The rows come from 4 hidden closed curves, with some noise, and rows from the same curve form a group. Each curve winds through 8 dimensions. The rows are also pushed far along 5 directions, which tell nothing about the answers.
Known rows, each followed by its group:
[ 21   2 -21  17 -30  17  12  -8  36  -9 -11  17 -13 -14  19 -14  -8]
j875
[ 28   2  -6 -28 -16 -40 -45 -14  19  -5  16 -17  27  33 -15  28  12]
j815
[-11   8   4 -15   7 -14 -36   7 -17 -33 -11   5   4 -32  41   8  19]
j866
[-31 -20  -7 -62   2  -2  33  -7 -33 -10 -23  24   9   1   3  -3 -12]
j875
[ 21   6  -1 -11 -11 -25 -35  32 -45  34  16 -35  -4   8 -24  -7  27]
j900
[-13  -7  24  27  13  44  18 -19  16 -24 -26  -3   0 -23  36 -19  -5]
j900
[-40 -13  11 -28  -6  31  49 -34  13 -13 -18   1   3  16  -7  -1 -20]
j875
[ 21  -6  -8  12 -20  17 -20   7  35   4  18 -31 -16  34   4   4  10]
j875
[-27 -17  12   7   2  23  31  -5 -37  -5 -23  -8  -6 -12 -18 -11  -7]
j900
[  3  -3  34 -19  16  -1 -31  -7 -28 -21  21  -7  19  12  26  27  -3]
j875
[ -8   2  11  25   5  19   9 -10  11  21  19 -55 -28  44 -24   8  17]
j875
[ 18 -10 -22 -51 -20 -29 -27   7 -11  -5  11  -4  20  31 -16   9  -3]
j900
[-25 -18  13 -32  16  -4  11  -1 -67  25 -20   5  21  -9 -13 -12  20]
j900
[-40 -11  -7  -1 -10  18  34  -4   4 -35 -23  15  -1  -3  13  -9 -14]
j815
[ 18   4 -16  20 -16   2 -19  15  46 -15  22  21   3  -1  46  -6  -4]
j866
[ -1 -27 -13 -25  -5  -2  20 -16  -5  -7  -3  14  20  16 -26   0 -28]
j875
[-11 -12   6 -33   9  -7 -31  29 -30 -30   3  -3  -1  -1  44  12  11]
j815
[  1   4 -19 -44   0 -26 -24  25 -27 -22  -2  36  14 -30  33  -9  -7]
j900
[-19   0  19  -5  28   2  27  11 -61  13 -13  25   1 -42   6 -17  -8]
j866
[ 36   4 -21  -2  -5 -17 -37 -10  33   8  29  12  13  35 -14  27   0]
j866
[ 22  -1 -12 -24 -12  -6 -22  -5  16 -13   9  10  10  -8  38  -9   2]
j875
[-59  -8  30 -25  15   9  39 -22 -23 -16 -24  15  13 -16 -14  15 -16]
j866
[ 11 -15  -8  -6  12 -17 -37  15  -1  -8  31 -23   3  36  -7  22   6]
j815
[-18   4  26  20   9  14 -17  -6  -8   2   5 -28  -8  10   4  16  27]
j866
[  6  11  -9  18 -10   9  28  -6  24  19   5  18   0   6 -18 -12 -20]
j866
[ -5  13   8   8   9  -3   9   9 -43  49  -2 -24 -16  21 -56   3  20]
j815
[-21  -1  20  22   0  33  24   5   0  -1   3 -24 -16   8  25 -17   4]
j875
[-14  -7  19  -1  10   5 -38  -1  -2 -34   6 -34   2   9  42  12  27]
j866
[-37 -10  30  37  15  35   4  16 -10 -29 -19   0 -21 -42  69  -6  24]
j866
[-20   4  -6 -23  11   4  -3  -5 -10 -21 -12  21  11   9  19   1   0]
j900
[-32   5  28 -19   4  14  22 -22 -15 -20  -4  -9   1  -7  -6   8 -22]
j900
[ 11  -5  40 -19   2  -5 -26  -1 -39  15  24 -60   0  32  -4  17  23]
j875
[-26  -7  16  -8  20 -13  20   9 -63  12 -10  15  10 -15  -3  -5   8]
j815
[ -2 -13  15 -20   4 -19   7  13 -58  26   2 -12   9  -1 -14  -6  12]
j815
[ 38  -2 -13 -32 -20 -36 -39   3  -8  24  14   6  25  35 -37  24   6]
j875
[-10 -10   2 -19  -3  24  15 -20  27  -4  15   0   3  36 -16  15 -27]
j875
[ 19   0 -17 -31  -9 -12 -24  15 -13 -16  -3   5   4  -5  12  -5  -5]
j815
[-19 -27  24 -32  14   3  18 -24 -35  -2   2 -16  11   7 -14  11  -8]
j900
[-12 -11   2  16  -1  33  47  -4 -27 -15 -38   7 -22 -28   4 -24 -17]
j815
[ 24   5  26  44   2  10 -23   6 -15   1  10 -35 -13 -21  27  -9  22]
j875
[-14   4  14 -22  19  -9  11  12 -43   8   0  20  -1 -26  22  -5   2]
j875
[ -8   8 -13  25 -18  25  27 -17  38   5 -20  26   2 -33   6 -32  -6]
j866
[-38  -1  25   9   1  33  44 -31   1  -5  -7  -8   1  19 -31   6 -24]
j900
[-31 -11  15 -23  17   9  11  -4 -52  -2  -9   2  16   9  -2  -6   2]
j900
[-14 -21   6 -11   5  15  17 -19 -17 -11  -4 -35  -3  25 -40   6 -17]
j815
[ 31   6  -6 -10   1 -16 -38  25 -12 -12  10  10  -4 -14  30   7  -1]
j815
[  0   9  -8 -17   5   6  17   2 -21  11 -30  41   1 -32   3 -18  -8]
j815
[ 21  17 -18   3  -9 -20 -21  25 -11  37   4  -6 -12  14 -26   0  23]
j815
[  3  19  -9  -5  -9 -21 -27  21 -12   2   1  43   4 -40  33   3  16]
j866
[ 14  -5  -5   7  -4  11   0 -18  35   2  20 -18  -4  63 -35  27 -15]
j815
[-22   8  31  47   0  24 -15  -5  12 -23  12 -24 -20  -9  25  22  13]
j866
[-18  -9  14  16   6  19   4  -3   4 -18  12   2   1   4  23   5  -7]
j866
[-39 -13 -11  -6  -7  20  57  -5  20  -2 -32  31   6 -13   3 -26 -15]
j866
[  1 -13   4   1  14   2 -18  16 -21 -10  -4  -6 -11   9  35   8  26]
j815
[  9  11 -20  37   3  15  21  13 -12  49  -6  -5 -21  11 -43 -28  11]
j900
[-28 -25  19 -38  13   0  35 -10 -57   1  -8  18  15   1 -19   8 -21]
j866
[-39  -8  15  18  18  31  25 -14  -8  -9 -22   7  -8 -13  25  -7  14]
j900
[ -4  -8  31 -41   9  -1  -1   4 -68   5   5  -3   9   5   7   8  -3]
j875
[  2  -8 -24 -11 -20  -7  10  -7  33   8  19  13   2  25  -7   6  -4]
j900
[ 17   4 -17   9 -17   0 -29  27  25 -31   5   8  -1 -36  54 -24  -4]
j900

New rows. What belongs after each?
[-22 -12 -16 -27   2  -7  -1   4  43 -38  -6  30  19   9  40   6  -9]
j866
[ -3   2 -13  17  -1  19  12   5  14  18   0 -14 -18  13 -40  -8  -9]
j815
[-17 -13  23 -32   8 -18  10  -5 -40  28   6 -19  16  38 -55  26   1]
j875
[ -9 -23  -5 -42  -3  -2   8 -10 -12 -11 -13  46  27 -11  23   4  -9]
j866
[ 35   3 -30  24 -17   2 -14  17  16  30  -1  21  -4  -8 -23 -16   0]
j875
[-11   1 -14   2 -17   4  18 -11  42  -6 -15  17  -2   1   3   0  -2]
j875
[ 19   5 -11  28  -1  15   3  23 -37  44  -5  -8 -26  -3 -26 -22  15]
j875
[ 19  13 -27 -34  -8 -37 -39  12 -13  -5   1  10   6  13 -19  20   4]
j815
[ 20 -13 -27  -7  -5   5   7  10  -6  15 -13  51  10 -25  32 -30   3]
j866
[ -5  -4   5 -30  19 -23 -34   1 -14   4  19   6  15  22  20  28  28]
j900
[ 13   2  10   6   1   4  15  13 -24  17  -6   9 -13 -32  16 -15   1]
j900
[ -7 -23  10 -34  -2   1  10 -14 -15 -15  -4   5  18  -9  20  -5  -9]
j900
[-19  -9  52  -5  34  21 -22 -12 -31 -28 -12 -22  15 -12  43   8  15]
j900
[ -7   8 -11  -2  -1  -1   8  -2 -15   9 -13  -6 -10  15 -42   6  -1]
j815
[-12 -10   1  22  15   7  21  -1 -49  18  -8 -36 -19  18 -57  -4   5]
j815
[ 12 -18 -18 -33  -9  -6 -10  -5  11 -37 -15  29  21  -7  23   2 -21]
j900
[  5  -8  -1  39   3  29  34   1 -21  44 -17  -7  -6   9 -39 -32   3]
j900
[  3  -9  -4  23  -5  21  34 -24  41  13   7  -2  -8   7 -24  -4 -22]
j900
[-19  -2  12  14  10  32  49 -16 -22  17 -18   0 -16  14 -35  -4 -17]
j815
[-17   3   0  10  -8   6   6  -6  15 -22 -12  -3  -9  13  25   7  15]
j875
[ -9 -12  -2  28  -6  28  35   3  -4   1 -19  16 -16 -17  20 -22   1]
j900
[ 20  -6 -27 -32  -4 -35  -7  21  -7  30  12  14   8  35 -30  11   2]
j866
[  9  -3 -23 -25 -10 -28  -3   8   4   7  12  -6   5  33 -33  10  -9]
j866
[ 29   7 -26 -11  -6 -14  -1  23 -17  12  -7  38  -3 -28   1 -16 -15]
j815
[-21  -9  44  -7  26  17 -18 -12 -48 -29  -9  -5  12   1  13  29   0]
j875
[  3  12  21 -11  14 -16 -40  -8   2 -17  12  -5  17  11  17  29  11]
j815
[ 19  -6 -36  11 -15 -15  22 -22  29  29  -3  17  16  38 -44  -7   0]
j815
[-14 -16   7   1  -5  20  40  -8   4  -5  -4   2  -8  -6   0  -7 -23]
j875
[-12   5  14  15  22   1  11   2 -44  47  -3  -2  -3   8 -56   7  10]
j900
[-37  -8  15 -10  15  26  38 -26 -14  -2 -29  31  23  -8   5 -15  -9]
j900
[ 31  -7 -11   9 -13  -3 -14 -12  62   0  31 -10   1  26  -2  16 -11]
j900
[-25 -13  -1 -24  -1   4  33 -38 -10 -31 -20  36  25  19 -16  18 -31]
j875
[  3   2  -9   5   6 -10  21  11 -25  40   8  17   3  11 -32  -8  -3]
j815
[-39 -20  32  -2  15  33  28 -46 -31 -22  -1 -21  10  18 -26  14 -20]
j866
[ 31   4 -19 -15 -12 -24 -30  17 -19  -3  12  12   3   0  17   2   5]
j866
[-29  -9  -6  18  13  27  31 -15  -8 -15 -37   7  -9  -6   6 -17   7]
j815
[ -7   1 -26 -14  -2   6   6  -9  32 -38 -20  47   6 -17  24   1 -24]
j900
[  6   3  12 -14  -5 -17 -24 -15   4 -28   7  -3  14  27  15  34   3]
j815
[ 13   0  -6 -15   3 -28 -40  25 -45 -12  -1 -14  -2  -1  19   4  28]
j815
[ 39  -2 -21 -28  -3 -32 -39   1  -4  21  15  -7  15  50 -17  17  21]
j815
[ -9  -1 -17   0 -16   2  -2 -12  46 -40  -6  13   0  24  35  15   2]
j875
[-37 -13  15 -37  25 -23  25  -3 -78   8 -15  25  24  -7 -16   5   1]
j815
[-14   1  29  41   1  12  -5  -3  31   1  22 -49 -18  16 -17  25   9]
j866
[ -8  -5  12  16  14  22  28   9 -56  32 -30   9   0 -15  -9 -34  13]
j900
[-26  21  31  41   8  26  15  -7 -14 -17 -23  -9 -15 -25  22  -9  11]
j815
[ -8   5   3  -8 -16  12  18 -22  14 -16 -15   3  10   1  -2  -9 -17]
j815
[  3   6 -16 -10  -7  -6   9  20  -2  17   9   6 -18   8  15  -9  10]
j875
[  2 -13 -15  -1 -16  13   1   7  15 -37 -15   0  -6 -18  32 -19  -8]
j815
[  8  16  34  -3   0 -19 -44  17 -36   2  17 -35  -3 -23  23   9  29]
j866
[ 43  -1 -34  11 -38 -10   6  -1  44  12  17   2 -11  11   0 -12  -7]
j875
[ 21   5 -17  24 -13  10 -12  18   8  -6 -13  39  -1 -29  27 -15  -4]
j875
[-10  -7  18  50   8  37  -1  29  -8  -6   7 -47 -40  -2  25 -12  15]
j815
[ 22  -7 -15  19  -4  15  -4  -4  29  -1   2 -17 -12  14   8 -12   6]
j900
[-19 -10   2  20  12  28  22  -1  -4 -12 -23  34  12 -29  22 -24 -13]
j900
[-29   7  16  -9  -2   6  20  -6 -23   5 -34  10   0 -42   7 -14  13]
j866
[-23  -4  21  40  -7  28  19  -3  34 -11  -5 -16 -17 -19  15  -1   1]
j866
[ 15  -5 -17 -10  10 -15  -6  19 -31  30  -8  40  21 -14 -13 -16   1]
j900
[ 20  14  20   0 -10 -23 -36  14 -27  13  20 -27  -3 -15  -1   9  17]
j866
[ 14  -1 -15  10  -1  13  14   1   2   2  -3   7   1  12 -28 -12 -29]
j900
[ 26   7  19   1   9 -16 -32  18 -19  21  21 -17  -9 -13  22   9  22]
j900
[-12  12  17  37  -1  29  28  -9 -19  18 -17  -9 -14   0 -15 -14   8]
j875
[-16   6  13  -6  18  -8   9  -2 -50  50  -2  -1  11  10 -70   7   5]
j900
[  6  13  22  23  -2  26  -8   6   0 -16  -8 -25  -8 -17  20 -18  -4]
j900
[ 14   8  20  -4   8 -10 -28  20 -31  -3  14 -27 -27  -7  37  16  25]
j900
[  3   7 -13  33 -20   9  40 -17  13  23 -26   2  -4 -18 -37 -31  -3]
j815
[ 46  -2 -10 -12 -14 -24 -36   9  15   3  18   0  10   8  15   8   5]
j815
